The same things were measured in two ways. Each way mixes the same 11 hidden numbers, adds some noise and spreads widely along 7 directions of its own, which tell nothing about the thing.
Some things both ways: the first way, then the second way.
[-39  -1   8   9  -1   4  18  -7  13  -1   1   1  19 -28  21  21  47  -2
 -15 -28 -12  -8  -2 -23 -15]
[  6 -11  -3   9 -31 -40  -5  48   6 -33  25  26 -50  -4 -66 -45 -77 -33
 -14   5]

[  4 -23  16   0  -9 -13   1  34   6  -2  14  -1 -10 -10 -13  15  -4  -2
   3   1 -10   7  -1   0  -1]
[-12  21  -9   3 -11  12  14 -26 -11  13  -4 -17  17 -26  18   1  17   1
  23 -12]

[  4  36  -1   8  13 -11   4  27   4  -2   7  24 -22  13 -30 -36 -10   0
   1 -12  -4  15 -10   0  10]
[ 21 -23  -7 -12  31 -10   5 -27 -10  28  13  12   1   2  -8  -3  14  -9
  31 -12]

[  0  43 -19 -10  10   4  36 -18  -6  -6  23   8 -12  -3  27 -13 -11   9
  12 -38 -24  37 -20  -4  21]
[-30   8 -26 -12 -11 -27   1   0   5 -12  22  -5   9 -11   2 -21 -12  33
 -11   5]

[ 22  33 -23  -8   8  20  -3 -24  27  32  23   5 -48  18  13 -45 -32  23
  35  -9 -21  30  -9  16   7]
[  5 -36  13  26   1  33 -26  -3 -30   8 -12  15  -8  16  59  38  29  18
 -12  21]

[  8  -2   2 -20  -2 -39 -13 -11  15  12  17  18   0  18   4  -5  25   6
   3  -3 -10  20   6   9  11]
[  4 -13 -13  -5 -23  14  -6 -28 -21   1   8  45  -2  10  -4  -3  15   6
  -8   1]

[  0  71  11   1  -3   4  -5   2  -6 -32 -10   5   5  -5 -27 -21 -51  -3
  -7  11  17  27 -11 -30  -5]
[-14 -15 -13 -12  -1  16 -27 -49  33   1  50 -57  21 -16  22 -41   6  21
  11 -33]

[ 20   8  12  -5  11  -5 -13   1   4   1   5   7  -6  -9   0  -6 -11  11
  16   8 -17   4   0  19  12]
[ -2   5 -27   0  -1  -6  -7  -3  10 -19  25   7  -2 -15  16   9   3  14
 -11  18]

[ -2 -20  -9   6 -18   7   8   2  15  -2  17 -30  15 -25  24   3 -17 -21
  15  -5   4 -13  -6 -11 -13]
[-11 -17  19   8   4   2 -16 -34  27 -10   4 -31   2  -1 -14 -23 -27   7
  32 -31]

[-24 -11   8  22  -2  29   2  39 -40 -28 -33 -17  24 -16 -23   6 -21 -16
 -29  21  34 -23   5 -10 -26]
[  1  12  -2   0  17 -22  17  40  -8   6  30  -2 -24 -17 -12   2  20 -23
  25  -8]

[ 18 -26   5  -6  12 -12  -9  25 -37 -14 -18   8   6  17 -14   5  -6   2
  -4  28  -1  -8  14  31  25]
[-10 -24   0   1 -11 -26 -19  11  24 -11  34  32 -35  -6 -60 -33 -27 -14
   9  -4]

[ -6   6 -20  -9   7   0  15 -30  -7  -3  -3  16  -3  22  14  -3   7   8
  -8  -5 -11   6  -4 -25  -1]
[-35  -3 -18 -17  23  29   6 -22  -7  16  13 -10  15 -15   7 -30  12   1
  -4  10]

[  2   7   0 -12  -2   2 -19 -19  -7   4   7  -9  24 -24  15  -7 -12  -8
  11  16  13   9  16  20 -12]
[ -8 -23  -8  11  35 -12 -16  15  41 -15  43 -17   1 -13   5  15  27  21
  13 -10]

[-18  -5  17  22  -8  28  15 -11   0 -16   6 -27  31 -18  11  -5 -21  -9
   5 -35  29 -23 -28 -23 -26]
[-38  16  15  -2 -11   4 -17  -2   5 -23   8   1  12  11  -9  -5 -40  35
   2  18]

[-12   8   5  10  15  23 -11   7 -21  -5   1   0   8 -11 -11  28  -7   5
   1 -22  27 -18 -12 -11  -9]
[-37  17 -10  11  -8   0  16  59 -20  -4   7  35 -13   5 -12  29   1 -23
 -22  23]

[  2  10  33  12  26  17 -10  18  18  38 -12 -16 -21 -24 -26   8  13  36
   9  -6   5   7 -19  29  -7]
[ 26 -15  -3 -45  -4 -25  23  -5   8  19   8 -33 -13 -18 -10 -39 -16 -25
  10 -12]

[  7   6  20   9  16  23  -5   2 -14   9 -12   4 -33   6 -20  -9 -15  26
   6   0 -15   0 -11  23  22]
[ 38 -60   4  14  -9 -32 -41   8  44   7  29   9 -34  -1 -17  -4 -16 -22
   6   6]

[  9  18   4  -8   9  -1   3  12   1  10  39  26  -4   1  -5   0  12  19
  22 -37 -16  28 -22   7  -5]
[ 20 -10  11  -5 -38 -34   5  -6 -26 -27   4  48  -9  25 -47 -37 -11 -41
  27  16]

[ -8 -34   9   3  11  -2 -20   9  -6  25  16  14 -28   3   3   3  12  15
  23   0 -41  -7 -18  -3  15]
[ 18  -7   2  -6   5  14 -17  -8   4   1   6  -5   7  18   8   8   0 -12
   4  -3]

[  9  18  -9  -3 -24   9 -21 -49  74  14  20   6  -7  14  41  -3  24  -2
  17 -12 -19  -3  19  -5   0]
[  2  -9   6  62   6  57 -45  31  30  42 -22  -3 -10 -14  20  32  33 -10
  -9  -6]

[-14   9  14  20  -1   8 -12  14  25  -2   7  -1  29 -28 -16  21  14 -14
   1 -12  28 -14  -3 -25 -31]
[ -9  -4  -6  -6   0   6  11 -14 -10  -9   2  -9   1   0   6 -21   3  -6
   4  -1]

[-26 -13  11  19  -4  12   0 -11  11  -3  -4 -15  -5  -2  11  -9 -12 -10
   1 -12  -1 -24 -14 -33  -1]
[ 18 -28  11   5 -20   0 -45 -20  18   6  -3   2  -8  18 -21 -15 -49   1
   1 -24]

[ -1 -37  53  17   3   2 -29  10  14  11   5   3  27 -21 -32  45  27  -1
  10  -4  25 -21   2   7  -9]
[ 23  -3  -7   0 -21 -31 -28  33  41  -7 -32  -5  16  -1  -5   1 -36   8
 -20  26]

[ 26   6 -16 -18  13 -22 -27  11  30  18  22   5  -8  23   3 -17 -17   7
  20   1  15   6   9  10  -7]
[-36 -39  14  13  -7  21  13 -25 -35 -10  38  59 -45  10 -62 -32 -15 -32
  18 -18]

[ -4  25   3   5   2 -14 -26  15  -1  -9  -7  -9   6 -12 -19   8  -9 -12
  -5   6  26 -20 -12 -19   2]
[ -6 -28  -4  -4 -14  15   0 -17  -5 -11  35  33 -29  23 -33  -2 -15 -31
  -8 -21]

[-24 -45  45  32  17  30 -59  23  23  17  -1 -19  23 -23 -14  18 -20  -2
  24   7  42 -45  -1 -22 -37]
[ 13   6  20 -20 -55  -1 -12  12 -46 -25 -32  42 -20  31 -39 -29 -59 -24
 -13  -5]

[ -1  12  -4  14 -27   9   7  -4  35  -9  27  -5  10 -22   1   6 -11 -28
  17 -13  -1   0 -11 -42 -19]
[-29 -10  11 -28  10  29   2 -80  -3 -15 -20 -61  35 -16  34 -53 -22  19
  28   0]

[-18 -34  35  20  14   7 -20  14 -13   6   1   2  56 -24 -24  18  25 -17
   6  -9  50 -22  11  20 -21]
[-25 -10  25 -16  30 -13  -5  16  29  11   4   7   1  -1 -78 -37 -10  -9
  42 -28]

[-12   3   4  11 -14 -11  -9  -6  -5 -16   9  21  40  -6  -9  27  38 -35
   4  -4   7  -6   8 -21  10]
[  8  -1 -14 -28   1 -19 -12   4  18   1 -23   9  18   4 -10 -22  22   9
  -6   6]

Other things, the second way, with their names:
<200>: [  6  34 -21  -9  25 -11 -15  27  25  14 -22 -30  40 -19  39  39  -2  52
 -12  17]
<364>: [-21  16   6 -23   6  35  10  -1   2  13 -27 -42  15  -2   9 -26 -22  -7
 -10   1]
<419>: [-13  -2 -11  12  -4  13  -9  13  12  11   7  -9 -10 -29  -2  -5 -22   6
 -11   1]
<221>: [-15  15  21  24 -10  46 -31  29  15  24 -11  10   1  16 -38   9 -15  -9
  -2 -33]
<295>: [ 33 -26  -8 -55  -1 -52  19  -2  -1  -2  14  10  -5  22  -6 -20   8 -13
   2  19]
<488>: [  2   3  -7  20  -4  23 -26 -18  23  19   3   9  13 -22 -17  -4  15   6
  20 -15]
<548>: [ 30   4 -10   5 -19  -2 -23  26   1   7   3  26  -6  38   4  21  10  -3
 -28   1]
<381>: [ -2   4   3  -4  -6   2 -15   0  12  -8  27  10 -13  14 -34 -12 -26 -12
   8 -14]
<503>: [ -9  -7   5  16 -17  -7 -10 -10 -11   0   2  12 -14  -6 -15   1 -46   0
  13  -8]
<455>: [ -9  25  15  12 -32  14 -26  10 -20 -15  -5  28  -5  24 -15   1 -31  10
  -3   4]
<64>: [ 22  34 -18 -49   8 -26  13  10 -14  43 -44 -11  21 -24  -1   1  -5   9
  10 -16]
<90>: [ 11  -4 -22  14 -48 -11  -2 -31 -36 -11 -13  28 -13  -2  25  -3 -22  -4
 -13  23]
<444>: [ 21  -7 -11 -27  15 -28   4  13  22  17 -19 -10  20 -13  -1  -5  27   2
  10   0]
<39>: [ -9  17  -2   3   1  -3  16  43 -18  -8 -15 -21  -1 -11   8 -23  -6  -7
  -8  10]
<97>: [ 26 -29 -21 -14  23  -4  12  15  -7  13  -7  -2 -18 -13  23   0  30 -21
 -13   7]
<512>: [  8 -11  -1  -3  -2 -24 -18  19  15 -12  18 -10 -21  -7   6  -4 -28  12
  -6  12]
<46>: [ -6  16 -13  25 -25  -1 -26   1   3 -18 -13  -5   8  -3  14   4 -63  26
 -21  22]
<262>: [ 14  -3 -23 -26  14  -3  -2 -11  33  21   9 -19  28   0  -1 -23  38  -5
   3  -6]
<341>: [-15  -7  -5 -16  19 -16  -3  44  23  10  32 -23  -7 -31   8   8  -3   4
  -2  12]
<47>: [-16  18   4   2   9  33  -3  13 -15  21 -27 -16   8 -24   1 -25  19   4
   8 -20]
<223>: [-15   1 -20  46  -8  10  -5  -5 -38  -8  22  38 -18   1  39  28  26  24
  -9  32]
<126>: [  3 -14  -5  -8 -19  16  -2 -29  -4  -8 -25   5   1  -8  11 -29  11   3
  -5   8]
<395>: [ -7  19 -34   4  -4 -11   4  27 -24  13   7  22  -6 -15   1  19 -16   2
 -18   3]
<343>: [  0 -18   2  -6 -11  -4   2 -23 -11  18  26  -1 -27 -16 -40 -31 -41 -31
  27 -42]
<523>: [ 24  12 -13  -8 -17  22  -3 -44  -7  14 -38  22  31   7  13  18  14 -20
   8  23]
<332>: [ 11 -21   9   6 -10 -17 -31 -15   8 -14   6   7 -15   8 -11 -33 -20  14
  13   9]
<441>: [-27   8  -6  31  -3  28 -14   3   6   6   0   6  12 -16  13  14  24   9
   3  12]
<33>: [-17 -34   7  -5 -10  17  -9 -47 -22   4   6  25  -2  -2  -7 -15   3  -7
  23  -3]
<495>: [-10  26 -19   3  32  21   3  28   2  14  -4 -30  16 -11  33  13   9   2
 -14  17]
<347>: [ 31 -42  24   2  53 -28 -30   7  57   5  24 -54   3  -9  10  -6  14  11
  47  -4]
<260>: [ -5   1 -29 -15  -4 -34   6  13   7  -9  24  23 -12 -32 -17  13 -40   5
  -9  27]
<256>: [ 17   4   3  15  -2  30 -28   3   1  17  -7   9   7  19  10  12  32 -14
   3  -8]
<380>: [  6  54  -9 -37 -36  -6   3  31  -5   6 -70  -6  29 -13 -14 -18 -55   0
 -23  23]
<171>: [  6 -21  21   9 -22  22 -23 -38  -6  18 -12   3  -8  25  -8 -13 -23 -14
  13 -24]
<118>: [-11   0   6  26  12  36 -19   6  -3   9   4 -14  -9  -6  29  13  15  13
  -1  -1]
<538>: [ 56 -16  -7 -19  33 -46 -12  -5  20  28  -2 -21  17  -2  19  14  40   2
  39 -14]
<247>: [ 15  10  21   6  53  16 -41  -4  57  23 -21 -76  51   1  27  17   3  34
  36 -25]
<241>: [-35 -14 -40  26  24  13  26   3 -17   6  54  26 -23 -17  25  20  52  -4
 -15  21]
<175>: [ 43 -19 -16 -18  -2 -25 -12 -15 -10 -18 -37   2   0  10  37  -8 -20   6
 -18  38]
<93>: [-24  34 -19 -36   7 -31  19  11   4  20  17 -28  18 -26 -18 -23 -10  16
  15 -21]
<496>: [-16  36 -23   9   0  35  -3  17  24   7  20 -18   7 -12  -5   6  -8  -3
 -20 -12]
<311>: [-33 -27 -17  -1  13   9   5 -17  -4  -1  19   1  -4 -26  24  -3  23  12
  -2  16]
<497>: [ 14  -9  -9  10  20   1 -25   5  24  32   6  -7   8  -8  31  37  25  30
   2   1]
<525>: [-19  -3   9 -16 -18  13 -30 -11  29   0  37 -28   5 -10 -29 -40 -25  -1
  12 -29]
<32>: [ 21  23  -3  -7 -20  11  -9  -8 -14  17   2   5   3  14  -2  12  -7 -13
   5 -23]
<163>: [ 17  25   6  -8  -9  24 -13  -1  -6  34 -50   9  14  19 -20 -15  -6 -26
   6  -6]

Some of these things the first way, each followed by its name:
[ 40 -47 -39 -38  17   4  21 -24 -48   8 -23 -22 -21  31  26  -5 -60  25
  -4  49  -8  14  16  29   8]
<311>
[-36 -30  16  15  10  15   0   7 -22 -24 -39 -14  24  -5  -7  11 -22  -8
 -36  14  39 -35  14 -33 -24]
<395>
[-11   9   8  -5  -3 -21 -11  18  -4  -2  -3   1   1  -5  -7   2  20   0
 -10  -1  -2   2   2   8   9]
<32>
[  7  15  20   4  10 -19 -11  21  17   0  -4  11 -10  -6 -16   9  16  15
   5   2 -21   1 -13  -4  16]
<496>
[  8 -25 -33  -7   0  -7  34   1 -48 -13 -27   6   6  -2  -4  13  18 -19
 -22  33 -19  -2  18  11  18]
<175>
[  6  11   9  19  -8  24   3  27 -14  -1  -4  -2  -8  -8 -30 -31 -25  -6
  10  11  -1  10 -11  15  -7]
<347>
[  8 -20 -17 -37  18  -2  11 -56 -11  34  19  -6  -8   2  49  -7   1  29
  12 -10 -14  24  16  39   1]
<33>
[  5   0 -24 -13   1  11  44 -16  -5 -11  -3 -11 -14   1  30   1 -19  13
 -14 -12 -19   6  -2  -7   1]
<90>
[-39  43   8  19  -7  13   9   1  30  -6   7  -9 -18 -23   5 -20 -14  -2
  -8 -33  -2   3 -17 -39  -9]
<343>
[ -7 -19   4  20  -1  14   8  23   1  -1   0   8 -22   5  -7 -12  -3  -2
   9   4 -30  -6  -9 -10   7]
<118>
[ -1  37  20  -3   6  15 -22 -12 -18   4 -18  -7   7 -16 -23   2  -8  12
  -9   5  34   9  13  37  -6]
<341>
[ 14   5 -10  -4 -25 -23 -48  28  18  -8  19  13   1  23  -8 -13  -6 -26
  16  25   6   2  22   6   8]
<538>
[ -6 -15   9   8  10  24 -10 -20  13   9 -11 -30   9   4  23  -8 -29  10
  11   0  23 -19 -14 -12 -21]
<221>
[-18   1 -20   6   5  18  17 -15  -7  11 -17  -2 -17 -11   7   2  12   0
  -6  11 -22  -1  -1 -19   1]
<97>
[  7 -37   1  -5   6  -4 -16   9 -26  -6 -23 -22  16  10  10   3 -15   3
  -5  29  13 -26   2   9  -4]
<381>
[ -6 -31  12   6 -25 -24 -54  15  30 -12 -17 -21  48   7  -4  22   3 -41
 -15  39  66 -38  45  -4 -22]
<64>
[  0  16   1  16  22  35  11  10 -21  -9 -28  -1  -6  -3 -21  -7 -27  14
  -7  10   9  -9 -12 -11 -11]
<495>
[ 31  36   8 -29   1 -37 -30  12 -13   1  10  22 -15  18 -21  -7  -7  14
  11  23  -7  47  10  38  31]
<525>
[  7  16   8   6  -6   7  -2  -3   7  -7 -14 -12  -4  13  -9 -26 -26   1
  -3   3  19  -5  -3  11   1]
<497>
[ 38 -51 -19 -21  11 -19 -20  20   4  27   9 -11 -31  34  16   0 -15  19
  24  26 -13  -7   5  35  17]
<171>
[ 13  25  -9   1  -9   3 -16   2  -4 -20  -9   6   7  22 -10 -14 -19  -8
   0  18  11  -1   3 -12  -4]
<256>
[ 20 -28  17   2  -6 -19 -12  19  22   4   5   1   0   7 -16  32  16   0
  11   8  -2  -5  -2  -2  10]
<380>
[-12 -20 -19  -7   3  16  44 -13 -35   4 -12 -16 -21  -4  34 -10   2  12
  -6  -1 -45   8  -9  17  21]
<512>
